The same things were measured in two ways. Each way mixes the same 10 hidden numbers, adds some noise and spreads widely along 7 directions of its own, which tell nothing about the thing.
Some things both ways: the first way, then the second way.
[  3  45 -14 -29  23  33 -44 -58  -7 -42  32  10  -9 -11  11  -3   7 -27
  -3  53 -19 -59 -17]
[ -5 -53  19 -37  13  23 -26  -2 -40 -21  44   4 -35  19  -8 -29  16 -25
  21]

[ 33  -9  46 -21   7  25  -8  67  38   1 -49  21 -16  -5   2  -7 -46  24
   8  11 -17 -57   6]
[-54  44  51  24  44  14 -21 -16  48  -7 -24 -28  19 -11  13  25  32  16
 -72]

[-11  13  58   1 -83 -14 -24 -24 -15  -7  10 -57  40   9 -41  45  12  10
  23   0  15  77 -34]
[-42  15 -21 -15 -57  10 -24  -1  42 -37  -1  19  34   9  -8  23  24  10
 -25]

[ 29   3  22   8 -59 -43  26  42   2   8 -38  -7  26  -4 -20  26  -3   5
   3   0  11 -15   1]
[ 37 -74 -36   1  -8  -5 -24 -58  55  24  -3 -22 -29 -77  -4  62  51   9
  23]

[ -5  22  13 -33  24  24 -43  -5  44  -4 -34  62  -6   9  48 -42 -65   8
 -49  18  17  15   3]
[ 26  34  74  15  61  40  -4 -11  -2  18  12 -22  12  50  26 -13  50  -7
 -52]

[ 63 -23  44  -2  45  50   1  54  43 -34  22  -9  -6  -9   9 -27   5  24
  71  28   5 -91  26]
[ 14 -43 -22 -25 -26  -2 -42 -43 -31  -5  44  -9  -9 -67   2  16 -36  -1
  36]

[ 73   6  60 -13   3  -4  29  26  15  -3 -49 -50  30 -13 -84 -20  -4  88
  14  34 -27 -15   6]
[-67 -10   1  19  12 -33  -6  22  -7  44  40  50  95 -38 -49  15  -8 -44
  31]

[-12  -8  55 -11 -44  23 -19  38  33  47 -68  19  11  34   6  -1 -65 -16
 -27  14  40  23  42]
[  0   1  -2   7  49  17 -52  -9 -35   9  26  -3  46 -17  46   3 -13  73
 -31]

[ 21 -31  37 -14  39  82 -51  44  21  -3 -26  -4 -37   9 -22 -19  49  22
  33  -7  36 -36  35]
[ 18 -22  13 -29  35  64  -7  17  11   5 -42 -56 -37  18  21 -70   8   1
  29]

[ -5 -10   8  -9  53  42 -54   1  30  24  -4  48 -41  13  39 -36 -41 -30
 -30   5   5 -26  19]
[-25 -16  -5  54  93  -2  43 -33   3  40 -19  -2  17  -7 -16  34 -18 -29
   0]

[ 21  32   3 -12 -31  27 -34  10  28 -44  -2  27  -4  26 -50   6  13  37
  -6  40  -5 -22 -20]
[-29   5   5 -23  13 -24  41 -64  68  -9 -36 -33 -10 -20  -3  39 -20  31
 -34]

[-11   9 -22 -68   5  -3  12 -57 -35   5 -46 -48  15 -24 -28  -6  37  20
 -30  50   6 -21  -5]
[-39  33 -16  11 -96 -59  25  28  19  -8 -41  33  28  22 -41 -32 -25 -21
 -14]

[ -4  31 -29 -16 -12 -48  -1  -5 -15  30 -58  36  14 -17  33 -15 -11 -19
 -66 -15  19  22  12]
[ 69  20  22 -29  31 -28  53 -37  16  26 -53 -15 -33  -2  16   4 -20  49
  -8]

[ -1  18 -36 -22  44  -9  -4 -51 -16  22 -25  19 -15 -28  62 -36 -13 -29
 -61  25 -20 -50  -4]
[  2  24  26  46  26 -36  22  -1  27  12 -60  14  -1  41 -35   4  48 -60
  -5]

[  0 -15  23 -12  31  22 -49  -9  41 -31 -10   1  -3  -1   0   0 -43 -42
  -7 -24  62  22  26]
[ 30  66 -31 -60 -11  -4  73 -59  -3  -2 -46 -22 -69 -45  40  58 -27  51
 -41]

[ 25  17  18 -14  16  23   9   5 -36  28  10 -13  -7 -45  24   0  -7 -32
  26   9   0 -92  21]
[-22   2  60  -3  43  56 -74  13 -10 -45  13 -47 -21 -39  17  -2  28  13
 -19]

[ 22  18 -22 -39 -21 -27  39 -34 -12 -15 -93  35   5 -35  12  -6  -9   3
 -33  32  -3 -82 -11]
[ 24 -36 -24   4   9 -22 -36  -9 -16  80   7  12   8 -62   3   6  44 -29
  38]

[ -1  12 -13  11  36  -3 -44  -5  -5   3  46  68 -32  11  71 -25  24 -46
  28 -23  -3 -18 -13]
[-64 -52  33  21  59 -12 -44  15 -60 -10  41  28  24  14 -15 -25 -68   7
   3]

[  9  47   6 -51 -12  54 -16 -26   7 -65 -53  45  -8  31 -67 -13  -1  33
  28  13  34   2 -15]
[ 71  23  -7  -5  17  32  50  -6 -21  33 -37 -28 -16  21   6 -49 -22 -50
  45]

[  1  22 -25  -2  14  -9 -21  21 -11 -46 -35  12  -7   5  30 -10  60  -9
  18 -55  13  39  -9]
[ 33   7 -22 -44   5  -6  25  21 -59  19  19  58  18   7  11 -24 -84  54
   5]

[ 11  14  15 -33  11  13 -14  -7 -33  -2 -11 -40   3 -36  -3  12  31  -5
  23  -8  21 -24  -4]
[ 51 -29  10   6  22  12  34  31 -18  29 -29  12 -29  56  -9 -66 -69 -16
  30]

[ -1  22  11  41 -46 -38 -27  12 -14 -12  30  17  14  15  43  12  48 -22
  35 -54  19  64 -29]
[ 10 -42 -38  76  54 -17  19   0  27  54   6  51  82 -42 -49  64   5 -18
  29]

[  1  -1 -12 -15  43  33  -8   9   9 -11 -32 -26   3   9  45 -38  24 -17
  -5  12  21  -5  38]
[ 18  23 -52 -23 -55 -28  -9 -28 -22 -28   7  34  21 -54   3  48 -20  50
 -18]

[ 11  32 -42 -14  -1   4  15 -12 -11 -14 -43  48 -20  10 -41 -18 -11  -3
 -26 -21  29 -12   3]
[-29  45  42 -21  71  41  15 -29   1   6  -5 -67 -32 -57  34  40  17  20
 -49]

[-11   6  11 -45 -12  -1  10 -31   5   8 -56   1  21  11 -14  -8 -40 -18
 -15  29  37   4  19]
[-16 -57  12  -3  43 -31 -12 -22 -33  52  26  -2 -30  -4  12 -23 -46   5
 -28]

[ 17   0  53 -20 -40  -3  51  21 -41  22  -4 -95  30 -28 -17  28  -8   9
  56  36 -50 -41  -4]
[-58  -9  39 -16 -23  15 -49 -19  67 -49 -11 -29 -22  13 -22 -16  47 -51
 -36]

[ 27  26   1 -50   4  45 -34 -18  27 -53  12  16  -1 -22 -18  -3   3  34
  -6  78   1 -87 -12]
[ 31 -30  -5 -47 -56  16  -1 -69  59 -10  -4 -53 -52 -52   2  27  42  -6
   9]

[-22  32 -11  -9 -90 -56  35 -22 -50  17 -65  70  -7  43 -27  15  13  -4
  28 -32  -8  36 -56]
[ 25 -51 -15 -18  48  61 -43 -62 -24  29  26 -46 -11 -20  44 -15  46 -14
  36]

[-11  26  36 -43 -22  11 -36 -19  31  -3 -29  46  18  14  -1   4 -82 -31
 -20  37  35  11  14]
[ 37 -31 -28  36 -29 -15   5 -15   9  10 -14   4  -9 -17 -29  20   8 -41
  32]

Other things, the second way, with their names:
j_432: [ 49  47 -26 -54 -34  26 -11 -46 -21 -40 -22 -15 -14 -28  38  11   5  29
  24]
j_774: [-74  33  26 -62   5 -21 -15 -47  -3 -63   1  -4 -13   4  17   3  -8  44
 -73]
j_695: [-16  52  79   0  24 -27 -20  10 -26  -4   7   0  42  41   9 -48  18  21
 -63]
j_706: [-19  12  48  50  16 -43 -17  25  18  -6 -58  -8 -18  34 -30 -19  28 -36
 -17]
j_219: [ 37  31 -21  -1  -9 -24  29  -9 -11 -26 -48   3  27  -9  -9  -2 -67  37
  38]
j_622: [  0 -71  39 -40  15  11   8 -61  55  -1  16 -52 -61 -11 -12   1  25 -15
 -13]
j_928: [  0  10  -2  21  22  38  12 -24  45 -18 -36 -22 -21  50  -5  -1  -9 -48
 -17]
j_193: [ 45  -2 -71 -34 -79 -14  53 -27 -26  11  10  41   4 -20  -7  20 -33  13
  37]
j_863: [-31 -15   9  33  29  48 -29   9 -39  -4  49 -17  47  21  -3 -22  21 -52
  18]
j_124: [ 31  54  28  17  73  -3  21  -1  -5  31 -42  -3  54   4   5 -10   7   3
  13]
j_392: [ -5 -17 -35  34 -46   9  16  48  15 -26  -8  12   3 -12 -44  23  24  -8
  16]
j_352: [-39 -15  13  38  91  24  10  41  22  65  -4  17  75   3 -28 -15  10 -34
  22]
j_210: [ 43 -22 -24 -36 -55 -10 -23  15 -38 -14  -7  12 -54  13  32 -11 -30  69
   6]
j_226: [-15   3 -35  34 -20 -10 -27  23  -1  -9 -14  36   9 -17 -18  38 -31 -15
   3]
j_565: [-43  78 -15 -53 -54  -3 -58 -10  10 -59 -28   4   4 -13  28   1 -12  27
 -47]
j_739: [-12  30  23  -7  -1  -5  10 -38  40 -30 -31 -14  20   2  -2  16  25  28
 -27]
j_196: [ 27  -2  55  22 -11  -5  -2  20  -8 -45 -21  -3 -30  31 -19 -14  -6  12
  -4]
j_780: [  1 -47  31  -6 -40 -14 -10  43  15 -21   3  37 -11  61 -48 -49  -8 -36
  18]
j_580: [  0 -11  -3 -29 -49 -23  39  -6  52 -19 -55 -32 -46 -12 -36 -19 -49 -28
  27]
j_987: [-43  32 -17  -5   7 -42   9   9 -22  12 -15  24  21 -41 -16  17   6   1
 -10]
j_804: [ 32 -34 -12   0  39  -9  10  -2 -45  20   6  37  15  25  -9 -18 -74  -2
  53]
j_131: [-18   7 -32   8 -34  -5 -23  -1 -20 -30 -28  29  -9   6  -8  12 -36 -21
  33]
j_996: [ -3 -53  25  15  71   8 -40  -5  35  37   5  -1 -12 -10   2  15  33   2
 -28]
j_836: [-10  17  10 -16  -4 -46  60 -15   5  -1 -42 -14 -36  14  -4  -2 -27  31
 -33]
j_855: [ 15 -25  30  -7  -9  10 -45  17 -23 -21   1 -11 -69  43  13 -24  36  -1
 -17]
j_993: [-40  26 -36  28 -41  22 -32  26 -26 -56  -5  13   2  -8  -6  26 -54 -14
  -6]
j_970: [-22 -54  -2 -22 -13  -7 -46 -60  24  -8  11 -30 -62 -38  16  28  23  12
 -32]
j_100: [-21  13 -22 -40  18 -35  78 -53  48  32 -37  11   4 -13 -12  15 -27  14
 -34]
j_576: [ 47 -11  23  23  69   0  -3 -48  14  48 -12 -33   0 -52  10  32  55  -5
   1]
j_548: [-16 -17  22  43  -4 -15 -28  65   4 -28 -12  49   9  27 -46   0 -35 -14
   8]
j_582: [ 90 -35 -28 -31  36  25  31 -34 -63  66  14   8 -21  10  32 -25  19   0
  59]
j_549: [  2 -79  -7 -12  23  16  -3 -10 -15   2  17   5 -16  27 -14 -48 -86 -12
  36]
j_315: [-11  14 -46 -13  11 -11  26  12 -18  47   1  53  57   3  17   5 -57  56
 -16]
j_276: [ 51  -2  24  -4  36   8  23  -1 -27  23  -6 -12 -16  13  12 -23  -9  23
  -7]
j_390: [-62 -15 -31 -23 -52  -3 -47 -20  37 -24  20   2  19 -56  -2  47   3  29
 -29]
j_325: [ -4 -16 -36 -25 -64  -1  12   5 -10 -10 -26 -20 -73 -15  -9  -8  34 -25
  11]
j_898: [-33 -92  15   9 -21 -18 -85  41   1  31  66  44  11 -19 -35  -8  83 -34
   1]
j_593: [-45  56  19   3   4  25 -33   0  34 -32 -38 -19  33  18  22 -13  30  23
 -47]
j_108: [ 17  47  23   9  12  -8  29 -43 -18 -37 -44 -27  -9  44   3 -12  40 -21
   0]
j_980: [-38   6   1  73  23 -18   5  11  -8  47  29  37  89  -2 -27  28  55 -33
 -25]
j_520: [ 46  38 -14 -26 -70  36   1   6  12 -26 -28 -14  -8   3  10  -7  51   1
  18]
j_205: [ 28 -64 -48 -28 -21   5  11  -6 -70  51  83  62  18  -7  10 -10 -46  27
  13]
j_198: [-15  -3 -11  21 -11 -42  72 -21  39  33 -62   0 -15  34 -24 -10  20 -18
 -12]
j_984: [ 15  16   5 -36  -5  26  33 -15  -6 -11  11 -11  38  24   5 -23  27  14
  11]
j_20: [-13  76   7 -43 -36 -22  20 -46  51 -66 -45 -26 -23 -26  12  51 -43  59
 -76]
j_782: [  7  70  22 -40 -57  49   0  28 -62 -31  17 -10  20  54  35 -74  12  11
 -20]
j_101: [-13 -46 -24  37  29 -28 -39   2 -30  35  32  62  29 -27  -3  36 -29  30
 -18]
j_648: [ 24 -64 -28  -7 -14  -1 -13  13   2  33  30  31   6 -15 -23   2  22 -14
  36]
j_983: [-62 -12   5 -32 -45 -10 -62   3 -47 -59  48  15  10  12   6 -21 -24  22
 -26]
j_376: [-22   6 -27  37 -80  -7 -30  30 -28 -50   4  45  48   9 -41  -1   1 -43
  45]
j_426: [-48  34  67 -24 -42  -7 -61   4  42 -64  -6 -23   9  -5 -11 -10  20  12
 -45]
j_978: [ 18 -45 -37 -38 -19   0 -14 -25 -13  18  33  22   0 -24  -3   9 -23 -11
  34]
j_938: [-74  60  38  26  -2 -56 -19  23  52 -43 -60  29  61  30 -21  -9 -19  41
 -79]
j_277: [-28 -20 -26  27 -17  -5  27  18  18  42  18  57  67  15 -36   3  -7 -27
   7]
j_735: [ 77 -35 -33  15  33   5  35 -33 -21  21 -41  -4 -36  13  -1  -3 -13 -15
  56]
j_697: [-61  35  16  18  84  37  29   3  29  38  11 -24  87  -5  -9  11  97 -27
 -30]
j_873: [-40 -16  -8 -38  46 -13 -24 -33 -26   7  32  -7   3 -50  28  16 -84  63
 -38]
j_588: [ 20  36 -28 -65 -41   6  43 -73  22 -20 -35 -39 -23 -19   2  -3  19 -41
  27]
j_538: [ -8   0 -24   3 -40  -8 -27  69 -34 -34  14  75  51   9 -20  -1 -16  54
  10]
j_925: [-11 -35   3  28  19  10 -62   5  28  23  30  10  40 -34  -1  33  65  13
 -23]
j_257: [-22  13  10 -38 -26   2  37   0  -9 -12 -28 -10  -1  55   3 -65 -43   4
  18]
j_330: [ -4 -20   3  11 -11  -8 -16  22 -45 -42   6  30   7  30 -28 -25 -46  -9
  35]
j_314: [  8  30 -16  35 -14  29   2  51 -24  18  53  54  82 -21 -23  51  39 -10
   7]
j_239: [ 22  20 -37  15 -44  -1  -6  30 -18 -30   4  69  91   2 -34  -4 -68   1
  54]
j_669: [  8 -26  -2 -16 -24  46 -63   0  60 -47 -14 -33 -23   2  -4  -5   5 -17
   9]
j_75: [ 32 -20 -37   1 -22  85 -14  13 -58  -6  51  -2  10  27   9 -31   9 -57
  50]
j_986: [ 85  -7 -37 -15 -61  51  -8 -30   5 -14  -8 -15 -32  34  30 -15  36  -4
  15]
j_457: [ 22 -18   5 -13  -6 -20  51 -36  39  -5 -28 -13 -49   1 -36  16 -46 -39
  13]
j_866: [  3   1 -33  15 -10  20 -18 -21 -32   8  25  25  43 -14  11  19  27  -2
  12]
j_225: [  6  66  49  18 -29  42 -11   1  37 -37  -7 -48  24   7   2  18 102 -21
 -36]
j_133: [-44 -50  28  30  34   7 -17  33  -1  15  47  23  49  30 -37 -21  14 -33
   1]
j_445: [ 80 -19   3 -13  34   6  30 -13 -48  26  -2  28 -27  34   0 -14 -10 -23
  48]
j_643: [ 22 -64 -31   6  49  15  22  15 -23  54  12  34  10 -14 -17  -1   7  -7
  47]
j_388: [  0 -11 -53 -48  -8  -3  27 -13 -48   2   8  28   2  15  10 -34 -89  23
  17]
j_963: [ 34 -61 -18  17  -7 -37   7  -8 -11  53   1  32   8  50  -4 -30 -45  -1
  27]
j_142: [-26  40  54 -35   0  28 -90  12  -3 -42  43  -7  -8 -68  41  36  -6  80
 -99]
j_846: [-74   3   2   9  20 -60 -15 -33  28   8 -22  25  29   2 -27  10 -16 -25
 -29]

Some of these things the first way, each followed by its name:
[ 10 -46  18  22   3  -6  31  92  -9  11 -41 -57 -13  21 -10   5  39  -2
  54 -58 -15  22  22]
j_388
[-17 -30  16  20   5 -32  11  36 -15  42  11 -29  -3   6  67   1  -7 -62
  27 -18 -40  13  17]
j_774
[-22   4  24  -3 -65 -72  19 -36 -54  39  -8 -16  19  -9  15  39   0 -39
  24 -31  -4  37 -46]
j_866
[ 45   0  28   2  19  25  10  91  19  22 -58  -4  -5  20 -31 -28   4  32
  10  -1  -3 -24  50]
j_219
[ -2 -39  27 -17  -3 -17 -51   9  39  -1  13   2 -11 -10  13  34 -18 -31
 -12  28  -3 -43 -13]
j_198
[  2  34  24  -1 -65 -17  -6   6  -2 -22 -33  14  22  -4  16  32 -20 -23
   7  -4  11   4 -17]
j_996
[-25  64 -88 -49 -25   9   6 -87 -49 -36 -17  63 -33 -12   8  -8  20  -9
 -47  58 -54 -76 -50]
j_588
[ 25 -31  51  -9 -19 -20  14  66   8  28 -40 -47  10 -41  -3  31 -36   0
   3 -11  -7 -34  17]
j_520
[ 11 -28  42   6  20  68 -15  98  36  29 -38  -8 -19  -2  52 -36 -34  13
  -5 -16   7  -7  61]
j_669
[ 20  -1  50  25 -11  10 -23   3  10  21   6  11  10   2  29 -19  -5  -5
  17 -14  25  17  13]
j_124
[ -8  -1  -2  10 -18 -39   3  48   3  43 -24  19   0  13  32 -13 -22  -8
 -34 -22 -23  43  10]
j_133
[ 12   7  11  -2  33  11 -50  69  31 -15 -61   8  -7  11  19 -13  16  -3
 -22 -25   5  26  30]
j_538
[ 12  -9  28 -21  30  35 -14   3  31   1 -39  11 -12  12  28 -35 -27   8
  -6  46 -33 -39  12]
j_846
[ 19 -65  42  20  39  13 -51  34  49  10  14 -47   5 -22  44   2   5 -39
  -5 -25  77  -9  46]
j_210
[ 31  27   5  -9  49  29 -33   6  -2 -20   7 -17  -3 -33  33 -18  23  -3
   1  -1  10 -41   8]
j_548
[  0  31  25 -25 -17   7 -40 -27  -2   9  -2   8  13   8  -8  -3   5  13
 -11  39  -5   6 -15]
j_739
[ 19  -9  54   9 -23 -24   0  17  25   3   0   3  28  16   6  12 -41 -37
  42  -1  30   4  14]
j_706
[ 12  33   7   6 -45  -6   5  -4 -60 -35  53 -36   3   2 -26  36  91   3
  98 -21  -7  -9 -52]
j_549
[-14  23  -6 -24   5  43 -14   9  -8 -16 -38  22 -35  22   5 -19  -4  11
   6 -19  -9  10 -22]
j_928
[  2  23 -28  -5 -11  -6  14   5 -16 -21 -43  26 -17  -8  24   0  -1 -23
  -8 -34   7 -22 -13]
j_226
[ -27   19  -40  -26  -30  -14   59   -7  -60   20 -109    4  -10   -3
   30  -18   10  -14  -20  -26  -21    7   -1]
j_565
[ -4  12  -8 -28 -16 -21   5 -42  -9  17 -18 -17  14 -10   3   0  -9  -2
 -41  44  -6 -23 -17]
j_980
[  5  38  30 -18 -14  19 -17 -12 -48  15  14 -39  13 -44  32   7  22   3
  17  12 -20 -17 -10]
j_239
[  8  36  16 -39 -10   2 -16 -30  -8 -25 -48  -9  16 -12   5  13  -5 -15
  -1  28  12 -32 -17]
j_101
[  6  22  55 -48   3   7 -17 -31 -12  32 -16 -24  18 -20 -23   8 -52  -7
  -2  50 -12 -24   3]
j_376
[ 10  22 -32  -5   1 -15  29  23 -14   9 -11  -1   1 -17  17 -17 -25  -8
 -32  -4 -16 -13  15]
j_457
[ 20  15  49 -29 -17  37 -28 -25  33 -19  38 -21  31 -22  30  14 -46 -19
   5 108  -6 -93   9]
j_695
[ 18 -28 -20  25  -1   1  49  65  -5  47 -73 -47 -18  35 -46 -37  41  55
 -39 -11 -37  21  30]
j_697
[  2  34 -14 -18  -3  48 -16 -10  -4 -58 -17  31 -30  26 -33   2   9  -9
  34 -23  30 -15 -24]
j_993
[  1  16  -3  -9  13  54 -23   5  11 -23  10 -23   5   7  18 -20   6  -7
  -4  19  30  -1  29]
j_20
[-29 -11 -18 -52  20 -11  -4   3  -8  28 -65  27 -21   2  17 -19 -20  -9
 -33 -13   1  18   6]
j_782
[-44   6  67 -61 -34  29 -28 -23  -6  90 -99  -6  15   5  -9  -7 -93  -8
 -64  35  17  49  36]
j_593
[  9 -16  58  -7  12  54 -29 -32  10  23  44 -35   3  24 -31 -22  -6  14
  35  26  32  12   9]
j_863
[-37  45 -37 -43 -14 -26 -54 -83 -16 -38 -14  45   6   6   1   2  25 -18
 -34  -7  32  66 -40]
j_193
[  4  37 -21  -6 -49 -16  -4 -11   8 -37   9  49   8  27 -16   0   7  17
   0   5  21  19 -35]
j_225
[-18  -6 -30  10  -6 -21 -14  41  -7  16 -13 -10  -4   7  10  13  15 -46
 -27 -42  30  35  29]
j_392
[ -1 -17 -26 -41  55  47 -49 -42  26 -54  -6  -1 -26  -5 -13  -6  23 -33
  -9  28  41 -62  15]
j_325
[  8   1 -10  14 -28 -11 -27  72  45 -39 -25  78 -21   8  79   6  -6 -19
  -6 -11 -11 -38 -12]
j_925
